The first 8 rows are patterns. Each new row is the sum of 2 different patterns, raised or lowered, with some noise. Before adding, each is slid sideways (what falls off one end comes back at the other) and multiplied by a number that may be negative. Names go in the order of the patterns.
(in the rows, 128 means zero)
Some rows, each with the names of its patterns after it:
[161 182 139 117 134 118 149 130 116 119 102 131 127 141 131 104 114 124
 121 126 115 138 139 103 123 130 137 160 115 108 152 131 139 123 153 108
 126  98 113 136 127 101 131 128]	berog
[ 99 128 136 136 129 102 105 144 114 134 106 132 128 135 104 151 143 144
 148 115  81 139 137 121 130 126 112 147 126  91 132 135 138 122 147 146
 145 109 156 133 121 128 127 112]	manef
[135 131 114 136 106  99 100  89 122 117 114 127 127 102 130 131 111 119
 140 141  82 126 112 132 136 133 104 141 129 100 119 138 134 113 108 135
 113 107  86 150 151 149 122 124]	gugak
[ 88 125 136  99 129 117 124  91 141 126 147 186 115 129 142 171 180 121
 135  76 164 113 155 130 105 113 145 125 132 123 133 122 120 185 119 140
 123 151 141 156 135 159 140 132]	vot
[137 132  80 130 143 125  92 136 123 148 124 124 180  72 118 129 130 124
 124 133 109 128 141 114 122 130 125 166 178 125 120 120 187 136 113  81
 134 125 184 144 125 124 118 136]	subu
[139 132 132  98 148 118 103 128 135 125 117 123 156 132 118 130 161 115
 187  69 128 148 114 129  79 111 130 153 125 122 123 136 113  94 114 102
 119 131 133 146 119 101 143  82]	degu
[126 168 138 152 124 136 132 125 122 125 118 128 123 144 125 127 103 108
 104  74  99 187 146 138 115 106 135 135 102 150 146 136 128 119 141 103
 137 134 184 156 102 129  69 153]	beba
[147 120 122 125 153 127 125 116 157 107 131  91 136 110 160 147 140 146
 124 127 158 131 122 136 126 119 100 129 106 108  91 143 124 118 141 124
 126 140 100 106 154 180 138 128]	Mopa

New rows, each followed by the names of its patterns:
[122 108 118 129 126 146 125  85  92 103 108 118 107 105 115 100 104 120
 128 115 100 127 104 112  80  90 125 102 148  94 117  87  97  90 110 105
 112 108 119 115 111 108 114 104]	berog beba
[124 115 121 127 129 126 127 145 120 131 133 137  86 109 127 106  98 134
 127 155 119 106 176  60 131 136 132 107 141 128  97 133 142 117 115 129
 148 156 153 125 147 115 211  91]	subu degu
[108 141 144 143 117 106 137 132 175 131 133 133 131 158 144 123 134 146
 124 125 131 127 109 162 125 133 131 126 123 142 109 131 153 154 132 125
 156 126 133 129 164 111 133 132]	manef vot
[140 121 156 190 130 126 120 156 145 132  77 133 118 176 128 141 126 144
 150 130 138 111 130 145 105  64 127 135 143 134 113 173  91 129 147 133
 128 117 134 135 142 145 123 129]	berog subu
[145 144 130 154 135 153 156 123 139 141 133 129 120 139 135 144 129 144
 133 140 139 138 133 140 137 138 142 143 132 117 144 137 158 127 126 140
 134 132 135 149 147 142 128 144]	berog vot
[146 126 145 174 139 138 127 146 134 109 158 152 129 135 147 143 140 159
 153 134 144 139 141 155 136 111 152 142 153 112 138 142 171 128 136 104
 123 147 164 139 133 141 137 163]	manef subu
[140 165 116 139 130 153 159 150 173 146 143 110 135 125 148 150 155 165
 151 137 168 124 165 146 157 136 174 152 148 178 173 125 136 145 173 165
 144 149 182 134 179 112 153 166]	degu beba
[129 136 135 128 129 124 172 148 134 105 130 158 154 133 109 145 127 167
 157 131 124 127 131 130 121 104 119 130 109 118 131 122 148 127 126 166
  77 111 146 167 133 127 140 113]	subu Mopa
[101 138 144 171 134 137  85 126 127 123 129 108 127 124 166 133 122 126
 166 130 134 114 144 144  72 184 137 134 137 140 128 137 151 122 121 151
 146 127 126 110  89 131 125 151]	gugak subu
[117 158 148 118 146 134 155 136 132 131 145 118 118 139 128 158 214 141
  90 129 125 144 163 113 131 181 117 118 120 140 124 110 139 145 106  92
 125 156 138 187 142 134 101 121]	manef beba
[131 132 129 100 161 130 150 117 116 104 106 113 149 112 194 120 117 144
 155 119 139 173 118 122 114  98 139 102 113 108  91 104 132 115 149 139
  89 141 142 178 129 129 102 130]	vot degu
[127 162 121 114 126 124 144 140  93  84 129 140 124  62 139 138 164 109
  97  83 129 101 122 122 122  94 140 170 145 125 118 156 140 126 106  97
  77  68 187 129 129  98 124 137]	berog subu
[104  84 143  98 107  82  28  99 116  81  61  30 115 100 160  47 136  84
 112 142 109  49 114 106 101 101 104  96  58 110  59 110  84  96  72 111
  85 106  84 163 111  91 130 102]	manef vot
[ 88 100 105 107  69  71  53  83 119  93  96  95  76 107 110  99 125 105
 104  99  87  98 103  96  92 122 110  71  81  95 106 100 108  91 100 105
  91  90 106  96  82  82 101 101]	gugak beba
[146 167 165 167 174 189 170 159 157 182 154 149 158 174 151 146 171 154
 155 156 184 163 156 164 165 182 186 144 163 172 200 170 163 171 173 148
 155 165 152 168 185 171 149 171]	manef Mopa
[111  97 114 120 126 107 124 119  97 118 119 102 114 123 141  78 120  93
 108 109  82  82 167 130 106 108 114 129 109  89 140 119 112  85 131 145
 123 118 122 164 142  89 123  62]	gugak beba
[ 52  75 111  95  57  64  99 112  98  92  95  36  99  64  96  53  59  44
  54  56  67  75 123  92  68 120  89  89  86 132  86  60  71  24 103  91
  80  31  48  97  63 128  61 109]	gugak vot
[120 126 126 154 155 111 122  88 157 112 147 111 145 115 148 137 129 132
 121 120 142 126 131 128 124 108 100 114  81 102 136 144 129 114 119 128
 128 117 123 125 142 152 122 131]	beba Mopa
[101 160 162 162 139 156  96 151 127 152 115 120 136 163 128 114 126 134
 181 127 146 133 157  86 120 145 138 191  79 179 110 127 114 145 133 133
 151 141 130 155 140 138 124 116]	subu beba
[ 82  72  95 103  69  85 127  81  96  97 109  98  78  82 112  66  85 109
  88  87 110 116  83  76 109  87 118 105  70  97 100  96  86 106  89 104
  69  87  90  67 106 135 105  69]	manef gugak
[153 186 158 134 181 166 157 151 143 155 119 140 102 155 138 188 144 146
 174 154 145 172 115 111 162 177 163 147 162 148 149 136 178 158 142 139
 196 145 126 118 156 141 192 179]	gugak Mopa
[102 104  87 103  97  88  87 114 119  69 112  92  97 116  90  91 119 106
  76 107 112 104  93  90 107  88  87  82 125 119 125 112  94 135  89  93
 119  82  80  65  71 100 103  91]	gugak degu
[122 172 131 119 111 134 117 153 163 126 132 121 126 127 140  93 128 152
 131 103 124 131 148 120 134 168 119 108 114 117 129 129 124 112 137 128
 136 140 144 146 151 162 135 122]	gugak subu
[130 154 165 152 163 166 178 159 176 205 168 126 153 154 195 208 155 153
 172 189 157 145 135 170 151 216 166 157 125 138 180 172 201 116 166 147
 158 124 171 154 175 159 164 197]	subu beba
[140 167 175 147 136 124 137 109  99 237 177 161 141 141 166 157 146 173
 162 170 159 143 168 109 130 162 203 184  95 149 113 200 150 185 125 164
 154 159 161 145 144 148 177 152]	subu beba
[122 123 146 147 107 146 141 151 119 152 145 161 147 138 132 148 126 125
 118  99 127 148 138 137 127 140 143 144 164 144 122 130 130 158 157 146
 133 146 150 124 133 164 146 133]	berog gugak
[170 149 151 155 150 156 184 158 152 148 170 128 133 156 201 140 154 171
 153 158 170 192 159 152 143 169 168 176 128 172 147 191 167 164 166 175
 136 161 146 137 170 196 144 138]	manef Mopa
[142 113 121 145 115 158 161 148 168 139 142 150 144 148 156 139 137 165
 136 123 124 171 138 148 126 136 138 144 100 127 158 133 129 128 150 141
 127 150 157 159 121 107 128 134]	gugak Mopa
[143 171 138 174 173 142 148 141 175 160 142 138 187 156 183 167 139 162
 146 149 150 136 119 149 169 153 111 145 146 162 145 140 195 121 126 150
 156 156 169 148 127 165 162 148]	berog subu
[129 104  70 140 153 193 144 148 119 124 166 148 133 145 144 154 145 159
 162  96 157 127 153 127 147 131 154 147 147 115 173 146 145 183 141 152
 165 173 126 142 126  94 155 158]	vot beba
[128 111 161  74 173 119 110 160 146 154 152 117 125 121 134 126 140 119
 145 122 130 144 167 112 101 139 147 116 176 103 125 157 150 104 123 152
 111 108 111 151 108  97 131 135]	manef degu
[116 113  92 172 128 196  96 155 106 139 161 158 127 151 139 152 137 150
 147  95 150 138 154 125 152 125 115 105 128 143 193 143 134 176 132 146
 145 179 133 142 134  83 156 123]	vot beba
[115 125 122 111 148 146  97  81 115 119  95 123 117 100  88 152 136 138
  87 132 127 160 105 148 100 112 110 104 134 113 101 121 155 130 117 129
 119 133 141 160 162 120 125 136]	beba Mopa
[ 64 106 135 125 127 122 114 127  93 127 141 125 161 102 145 109 122 111
 130 133 112 116 149 133 134 117  95 122 147 104 140 132 146 141 162  81
 139 130 127 140 141 118 145  81]	berog beba
[ 69 106 104  89  71  98 108 120 102 106  73  83 108 101 102  96  93  91
 116 100  92 100 119  84  95  94  98 101  63 126 107  98  89 108 106  99
 116  94  74 110 102  94 102  79]	manef subu
[145 143 135 146 137 135 149 172 176 147 187 172  77 123 128 142 172 143
 114 129 110 118 117 142 151 123 142 129 133  93  91 170 135 213 109 147
  81 119 108 130 132 133 121 140]	beba Mopa
[182 149 196 125 144 155 169 157 115 129 122 185 171 126 145 149 145 102
 163 134 171 171 148 167 170 130 163  85 111 140 167 127 179 125 134 161
 168 177 143 151 162 151 171 167]	berog degu
[152 111 134 146 133 141 107 133 143 147 134 145 146 128 134 117 136 131
 138 135 148 154 127 127 152 124 140 136 146 121 141 125 137 150 153 136
 133 140 159 137 140 133 145 121]	gugak degu
[123 157 126  95 115  94 120  93 130 123 117  82 124  70 161 107  92 116
 111 147 130 111  89  99 108 104  79 109 164 129 135 109  98 110 103 109
 139 109 150 101 105 112 120  98]	degu beba
[163 157 153 159 157 161 159 164 149 158 139 167 159 154 161 153 139 151
 138 164 163 160 133 158 165 142 160 151 160 154 158 156 168 160 166 185
 143 164 137 163 161 151 156 129]	manef degu
[168 167 165 163 162 154 155 142 166 159 138 175 142 158 168 165 139 163
 167 156 154 147 161 166 138 151 152 156 132 155 121 187 146 143 163 151
 177 167 163 143 153 158 156 157]	manef degu
[118 160 151 148 169 164 164 188 145 156 162 148 144 168 163 139 167 152
 143 139 203 150 172 146 138 124 164 133 132 173 150 135 123 163 164 147
 186 160 186 130 138 145 147 152]	gugak vot
[132 116 111 129 121 117 102 112 124 129 107 135 122 132 107 119  61  87
 151 120 131 114  84 123 133  99 139 143 148 123 130 145 129 114 127 166
 132 106 124  71 159 138 127  88]	beba Mopa
[ 82  83 104  71  59  85  60 104  98  85  60 107  79  61  92  87  75  65
  68 110  87  73  90 112  65 135  37  81 105  82  93  31  72  83 107  86
  80  77  97  76  49  75  68  83]	gugak degu
[116 157 132 160 133 142 152 129 139 150 143 122 148 136 144 145 134 124
 131 135 168 135 136 131 152 132 159 125 120 149 174 144 141 147 136 133
 134 173 137 139 129 167 132 151]	vot Mopa
[118 106 102  88  86  79  48  76 166 128 118  95  81 113 102  74 136 123
 108  98  84 119  86 102 109 148 133  69 112  48 140 108 135 112 139  99
 111  91  76  95 102  91 105  86]	berog beba
[128 113  99  95 120 132  97 135 113 132  90 108  83 117 120 106 103 116
 108 123 112 121 138 109 103 122  81 132 123  94 111 120 133 105  97 125
 110 121 108  98 103 134 105 115]	gugak degu
[158 150 154 129 145 121 167 140 169 183 169 149 141 162 189 152 133 163
 143 131  99 168 143 149 114 164 152 142 158 156 141 146 107 108 175 198
 154 152 172 133 150 150 165 148]	gugak Mopa
[ 80  84  87  64  83 122 103  87  91  81  89  93  78  92  87  91  94  89
  98  72  82  97 112 103  65  91  61 103  81 112  99 107  96  85  76  93
  91  88  86  90  81 106  88  73]	manef beba
[165 150 174 166 165 214 148 168 172 178 182 184 177 194 180 160 147 173
 182 155 167 136 173 146 174 168 184 203 169 171 164 203 211 167 171 136
 203 164 182 186 154 152 181 166]	manef vot
[ 74 107  80  90 110  98  85 106  84  91  98 102 109  86  80  91 114 101
  98 101 134  94  90  97  80 112  75 134  88 113  95  87 103 104 111  97
  93 124 104  93 102  99  68 139]	subu degu
[113 138 139 124 120 112 140 109 132 125 124 121 123 105 133 134 134 108
 123 131 140 108 144 145 155 124 102  83 134 130 116 122 127 109 142 138
 114 146 130 136 128 137 136 146]	manef gugak
